The rows of a group lie close to one hidden flat surface of 12 dimensions, which may be shifted away from zero. Surfaces can cross.
In the rows, 128 means zero.
Some rows, each with its group after it:
103,106,129,140,192,47,140,132,123,133,144,150,77,168,140,135,159
E
105,107,114,150,148,120,173,162,121,144,133,115,120,118,111,130,85
M
101,97,137,106,125,155,129,154,136,101,183,130,147,145,152,138,104
L
120,126,106,148,123,108,106,132,92,109,143,128,188,164,99,140,137
E
123,132,136,127,182,130,157,103,98,188,152,145,158,171,129,103,172
L
132,154,159,146,118,214,163,150,117,141,122,94,166,160,156,160,107
D
68,146,112,202,146,114,139,106,115,118,152,123,63,121,134,102,152
E
152,166,79,125,75,187,109,96,105,121,150,153,146,141,159,118,146
C
141,96,111,147,142,162,162,124,152,112,96,135,141,116,130,148,113
D
123,110,95,176,155,122,151,92,64,137,79,164,156,127,125,147,126
M
115,151,173,78,101,147,110,105,105,137,180,147,78,107,109,135,150
L
134,127,165,149,123,148,105,98,115,159,117,136,146,103,156,135,130
M
148,73,114,87,118,99,186,110,110,94,66,142,162,111,97,114,127
E
169,107,87,109,105,104,127,131,96,115,115,144,142,133,145,89,112
E
107,114,133,144,135,95,152,124,147,114,80,138,94,128,137,129,71
E
128,143,149,136,147,136,153,90,116,119,80,144,131,133,165,112,171
C
92,136,137,95,133,121,133,127,125,96,112,141,96,136,132,121,100
C
123,161,115,145,98,161,123,159,88,76,172,133,123,115,137,139,133
D
106,134,95,164,137,186,125,101,144,130,124,90,168,138,89,105,154
C
167,138,137,88,113,112,118,152,109,141,198,135,74,194,117,117,178
M
125,134,151,167,127,116,115,152,131,138,167,112,89,89,140,145,130
D
145,118,113,138,121,162,129,159,120,104,115,111,140,113,124,123,105
M
102,171,144,144,134,139,117,146,123,86,131,114,139,155,132,113,143
C
143,119,116,116,102,124,138,157,150,111,142,102,127,129,140,144,128
E
129,135,120,88,114,142,149,151,166,91,153,108,127,131,111,101,151
C
122,115,153,82,106,154,126,119,102,132,123,126,90,122,99,155,100
D
99,161,104,145,139,123,141,155,153,87,148,140,154,130,133,136,114
L
72,138,96,152,151,110,133,75,121,91,122,173,111,114,156,111,144
C
139,125,133,121,110,141,101,135,115,88,142,162,131,105,137,122,111
M
152,111,146,115,132,113,194,151,116,115,99,135,150,135,149,124,130
E
140,131,131,124,146,108,164,101,163,160,104,143,118,102,176,134,159
L
143,111,155,100,130,110,139,127,114,147,93,133,125,136,126,132,105
C
180,128,142,162,117,145,182,126,110,120,95,139,77,112,159,139,144
E
135,124,117,86,138,120,107,150,124,148,128,126,158,169,141,116,94
L
155,134,129,119,152,77,144,131,131,158,115,178,108,112,189,124,111
D
90,140,170,133,135,169,151,135,153,139,151,133,87,120,151,151,79
D
92,134,168,101,145,138,127,81,137,81,104,153,144,117,135,110,157
M
126,127,79,96,104,152,117,108,195,137,135,112,152,130,161,134,138
D
110,136,119,135,125,103,111,112,145,120,118,157,128,102,141,159,113
L
122,135,117,168,128,150,152,96,149,122,100,114,117,131,120,93,144
E
106,103,74,69,154,109,160,126,162,108,169,151,137,150,125,97,151
L
138,155,150,62,109,136,112,124,120,178,179,138,132,142,89,134,148
L
140,105,149,115,135,147,180,135,146,151,98,114,151,101,140,136,108
M
127,126,147,168,126,210,156,118,108,73,128,136,170,111,64,136,150
D
137,154,139,101,131,166,150,60,82,164,130,124,72,159,57,61,212
C
144,161,140,148,143,165,141,177,109,90,131,118,175,153,78,108,125
D
136,112,126,97,160,131,116,133,101,163,144,121,128,169,98,111,130
L
133,150,144,126,135,148,167,112,119,120,151,170,134,120,148,121,172
L
162,109,127,68,102,130,141,139,154,144,137,64,101,113,101,120,177
D
110,132,153,117,127,165,181,142,151,157,133,114,125,111,173,132,94
C
143,128,153,133,135,143,130,148,122,129,120,91,59,111,142,117,153
C
139,110,110,118,116,122,142,88,133,150,138,162,140,107,162,142,141
M
132,161,159,52,100,177,146,119,115,126,139,149,109,136,126,120,130
D
142,150,143,154,127,107,78,120,91,180,129,131,133,133,137,142,122
D
180,157,141,105,132,128,118,170,90,156,114,128,127,153,147,124,104
L
189,158,96,131,92,148,93,97,130,159,121,116,131,158,172,115,184
C
119,114,116,130,138,125,146,115,154,112,126,151,127,104,122,128,137
D
106,155,144,183,129,142,115,123,171,97,121,149,144,167,135,185,110
E
113,117,79,124,122,176,121,113,115,167,136,99,61,125,109,105,94
C
152,102,128,130,140,118,175,152,113,110,117,157,136,92,147,130,110
C
137,166,170,136,151,150,162,155,167,157,106,72,122,134,107,120,162
L
129,122,141,164,133,174,146,124,101,130,104,126,185,109,109,126,111
M
104,126,134,116,143,150,144,72,133,86,92,159,154,120,109,96,165
L
79,127,124,142,146,105,145,135,124,103,129,114,114,145,97,98,111
E
116,142,104,117,121,137,96,143,151,131,142,89,147,168,128,152,132
M
155,122,126,155,114,131,148,130,155,146,87,104,56,113,164,123,104
E
80,116,120,143,145,126,119,88,119,129,65,130,149,102,156,171,96
M
168,125,177,105,127,131,192,155,115,151,97,129,149,119,176,146,130
D
138,148,114,102,137,127,133,142,159,169,170,115,130,145,148,126,148
L
114,157,185,128,154,104,84,169,106,147,167,130,129,201,116,128,109
E
89,114,183,119,142,131,155,104,167,167,136,122,130,96,145,128,121
M
147,105,148,119,181,96,147,97,86,164,44,117,89,147,128,133,160
M
144,140,157,89,89,183,93,87,145,145,104,96,123,118,134,135,155
C
140,149,128,145,140,141,162,124,92,126,133,149,114,140,174,128,169
M
141,146,154,155,102,139,144,172,141,142,133,95,144,137,196,142,87
E

New rows. What belongs after each?
141,149,144,148,116,172,147,90,153,89,81,154,78,129,111,105,116
E
130,123,110,156,122,108,121,114,142,158,151,116,107,126,179,139,157
E
152,93,117,106,153,100,116,120,131,112,84,136,120,135,131,121,134
M
142,102,112,125,160,122,144,175,153,122,114,98,92,128,94,114,106
D
124,195,115,136,129,123,153,154,211,160,142,107,161,120,172,147,149
L
127,126,139,120,112,172,120,146,156,143,135,81,130,132,103,149,117
D
102,110,113,86,142,103,114,144,144,136,161,123,106,142,92,135,106
L
136,146,161,111,149,146,202,179,144,94,122,120,114,129,112,114,141
L
125,124,123,109,141,120,164,146,165,140,122,80,138,153,140,61,140
E
114,108,101,154,131,105,146,123,158,194,150,128,158,127,169,161,102
M
90,132,89,89,103,129,126,116,126,61,96,166,155,114,168,177,90
M
121,113,130,94,95,146,79,174,164,106,143,97,126,122,58,159,53
D
166,142,123,109,113,159,181,141,93,134,196,139,76,139,95,99,187
M
145,124,146,166,117,154,180,105,137,145,82,101,109,110,137,122,140
E
138,145,124,116,136,136,142,125,122,94,117,149,120,131,186,127,160
M
74,130,105,127,153,101,74,158,162,72,152,109,83,139,132,107,111
M
150,142,147,145,164,111,93,138,153,164,112,149,157,132,106,120,95
D
135,120,170,124,147,113,119,74,97,158,117,152,101,121,126,122,161
M
161,131,116,128,132,129,123,159,178,139,101,97,108,169,142,83,89
E
102,139,127,109,129,148,125,132,168,76,126,124,144,120,165,113,141
M
149,131,101,155,152,135,116,134,142,133,93,82,147,166,111,106,164
C
129,109,115,110,133,131,149,144,147,129,175,129,100,129,150,131,143
L
146,132,80,159,103,141,143,146,165,91,145,115,54,120,157,117,141
E
138,130,158,134,126,138,92,117,115,125,135,138,124,107,140,115,135
M
168,107,109,43,100,111,148,147,116,91,116,127,117,119,88,114,146
D
139,124,112,184,102,114,87,138,104,168,126,92,150,137,156,155,110
E
133,138,124,110,109,137,108,186,134,120,138,105,129,144,134,154,70
D
129,108,162,83,101,130,138,160,173,142,164,122,113,90,155,143,68
M
193,142,70,148,107,158,142,152,76,102,150,150,119,135,138,96,150
C
107,120,121,131,122,98,75,99,161,129,129,163,163,99,102,148,106
D
153,66,147,113,96,170,134,137,122,119,195,142,118,113,170,178,134
L
152,103,55,139,94,108,81,130,140,123,157,104,164,137,135,166,159
E
138,133,193,85,112,119,121,126,100,148,132,135,109,144,114,111,115
E
115,87,95,156,92,117,141,116,82,129,96,71,62,83,78,103,113
E
60,121,114,135,101,116,170,148,149,117,165,59,146,101,139,107,133
E
111,81,140,103,155,128,191,117,75,92,76,150,103,126,82,143,106
D
89,83,168,114,197,118,165,137,126,163,138,102,134,173,131,112,119
L
120,133,124,106,100,125,122,121,109,90,158,142,141,140,103,114,139
E
140,105,143,110,146,119,147,164,145,88,64,125,131,129,141,127,82
L
110,92,120,167,155,113,112,90,135,159,114,110,170,107,66,127,143
C
140,160,61,157,150,113,95,121,119,117,108,133,107,137,129,85,150
L
135,137,154,93,110,169,157,80,127,148,122,135,130,116,134,109,159
C
100,123,103,114,123,116,136,144,164,118,166,80,122,137,120,98,160
E
132,111,139,102,112,113,117,109,133,135,112,132,186,127,91,145,113
C
176,133,107,132,129,112,104,107,127,139,65,138,114,113,153,121,127
L
109,127,156,143,117,113,171,170,98,115,157,102,110,120,148,156,128
E
157,153,152,82,98,158,161,181,155,82,125,122,149,118,93,149,118
L
112,120,142,120,153,123,141,103,163,148,128,118,125,112,92,107,165
D
132,126,115,111,80,99,109,177,126,104,163,132,111,119,184,150,74
E
121,105,103,96,140,116,128,105,138,103,91,127,106,120,130,127,145
M
89,116,106,170,139,106,100,105,130,140,136,130,129,108,132,141,114
C
109,151,163,137,123,139,79,112,131,122,124,135,117,107,198,140,127
M
129,129,139,112,118,121,112,178,159,129,148,79,136,142,99,127,116
C
150,158,153,164,114,87,108,204,156,101,178,116,164,116,195,147,137
C
151,112,138,152,137,129,121,147,130,125,114,153,133,105,129,157,88
D
159,129,109,133,115,141,130,141,83,164,126,103,62,129,151,156,131
M
157,144,132,168,134,130,105,118,109,161,132,134,134,162,165,126,155
E
114,109,146,122,143,128,86,123,129,166,125,101,95,138,123,133,116
L
152,110,111,102,146,112,149,98,112,116,96,172,116,117,137,107,147
L
142,125,143,151,149,174,126,156,130,113,97,87,151,121,124,109,129
M
103,116,151,112,126,146,147,135,105,118,104,107,157,142,82,160,112
D
105,113,141,126,134,121,114,104,114,151,98,129,140,124,114,160,97
M
114,137,152,133,127,124,128,118,121,122,119,132,61,137,115,90,103
E
74,145,162,121,119,171,91,93,169,129,136,99,142,128,141,111,142
L
102,129,123,151,139,119,153,139,86,149,160,144,135,142,91,147,98
M
153,125,193,140,161,147,145,154,116,137,125,118,151,146,111,94,140
M
80,140,165,130,129,150,106,122,138,161,95,82,115,99,168,171,92
M
105,150,101,105,139,120,108,163,139,115,158,129,129,149,151,109,97
L
143,131,135,120,129,137,132,166,126,107,87,110,90,130,183,137,101
C
148,134,113,115,123,110,169,122,130,104,117,174,119,131,191,62,113
E
161,139,128,121,141,166,155,164,117,131,107,110,143,165,132,124,116
D
125,116,98,142,126,122,162,164,125,95,134,84,88,134,104,106,145
E
155,135,136,138,100,200,155,120,118,135,144,119,123,81,134,115,155
M
114,115,141,106,152,111,119,85,150,177,114,126,113,126,156,121,141
L
114,91,102,83,121,121,102,107,170,172,210,117,100,127,104,149,157
L
135,147,107,162,103,141,127,101,119,131,125,136,110,116,170,71,123
E
100,115,151,75,119,85,129,121,108,145,102,119,127,133,112,160,96
D
153,141,94,138,137,139,120,169,94,122,163,151,169,169,165,130,109
L
140,107,173,122,106,123,112,122,161,113,126,165,166,60,105,160,106
D
104,88,128,107,138,161,131,130,180,128,167,98,155,147,178,127,130
L
116,133,88,92,139,102,141,129,105,72,127,190,144,134,91,123,117
L
124,138,138,137,121,147,112,126,111,147,132,97,97,133,124,136,141
M
109,138,143,154,143,109,131,96,123,142,134,146,78,101,96,143,166
L
146,120,135,144,123,123,103,132,109,181,168,123,110,138,107,133,118
M
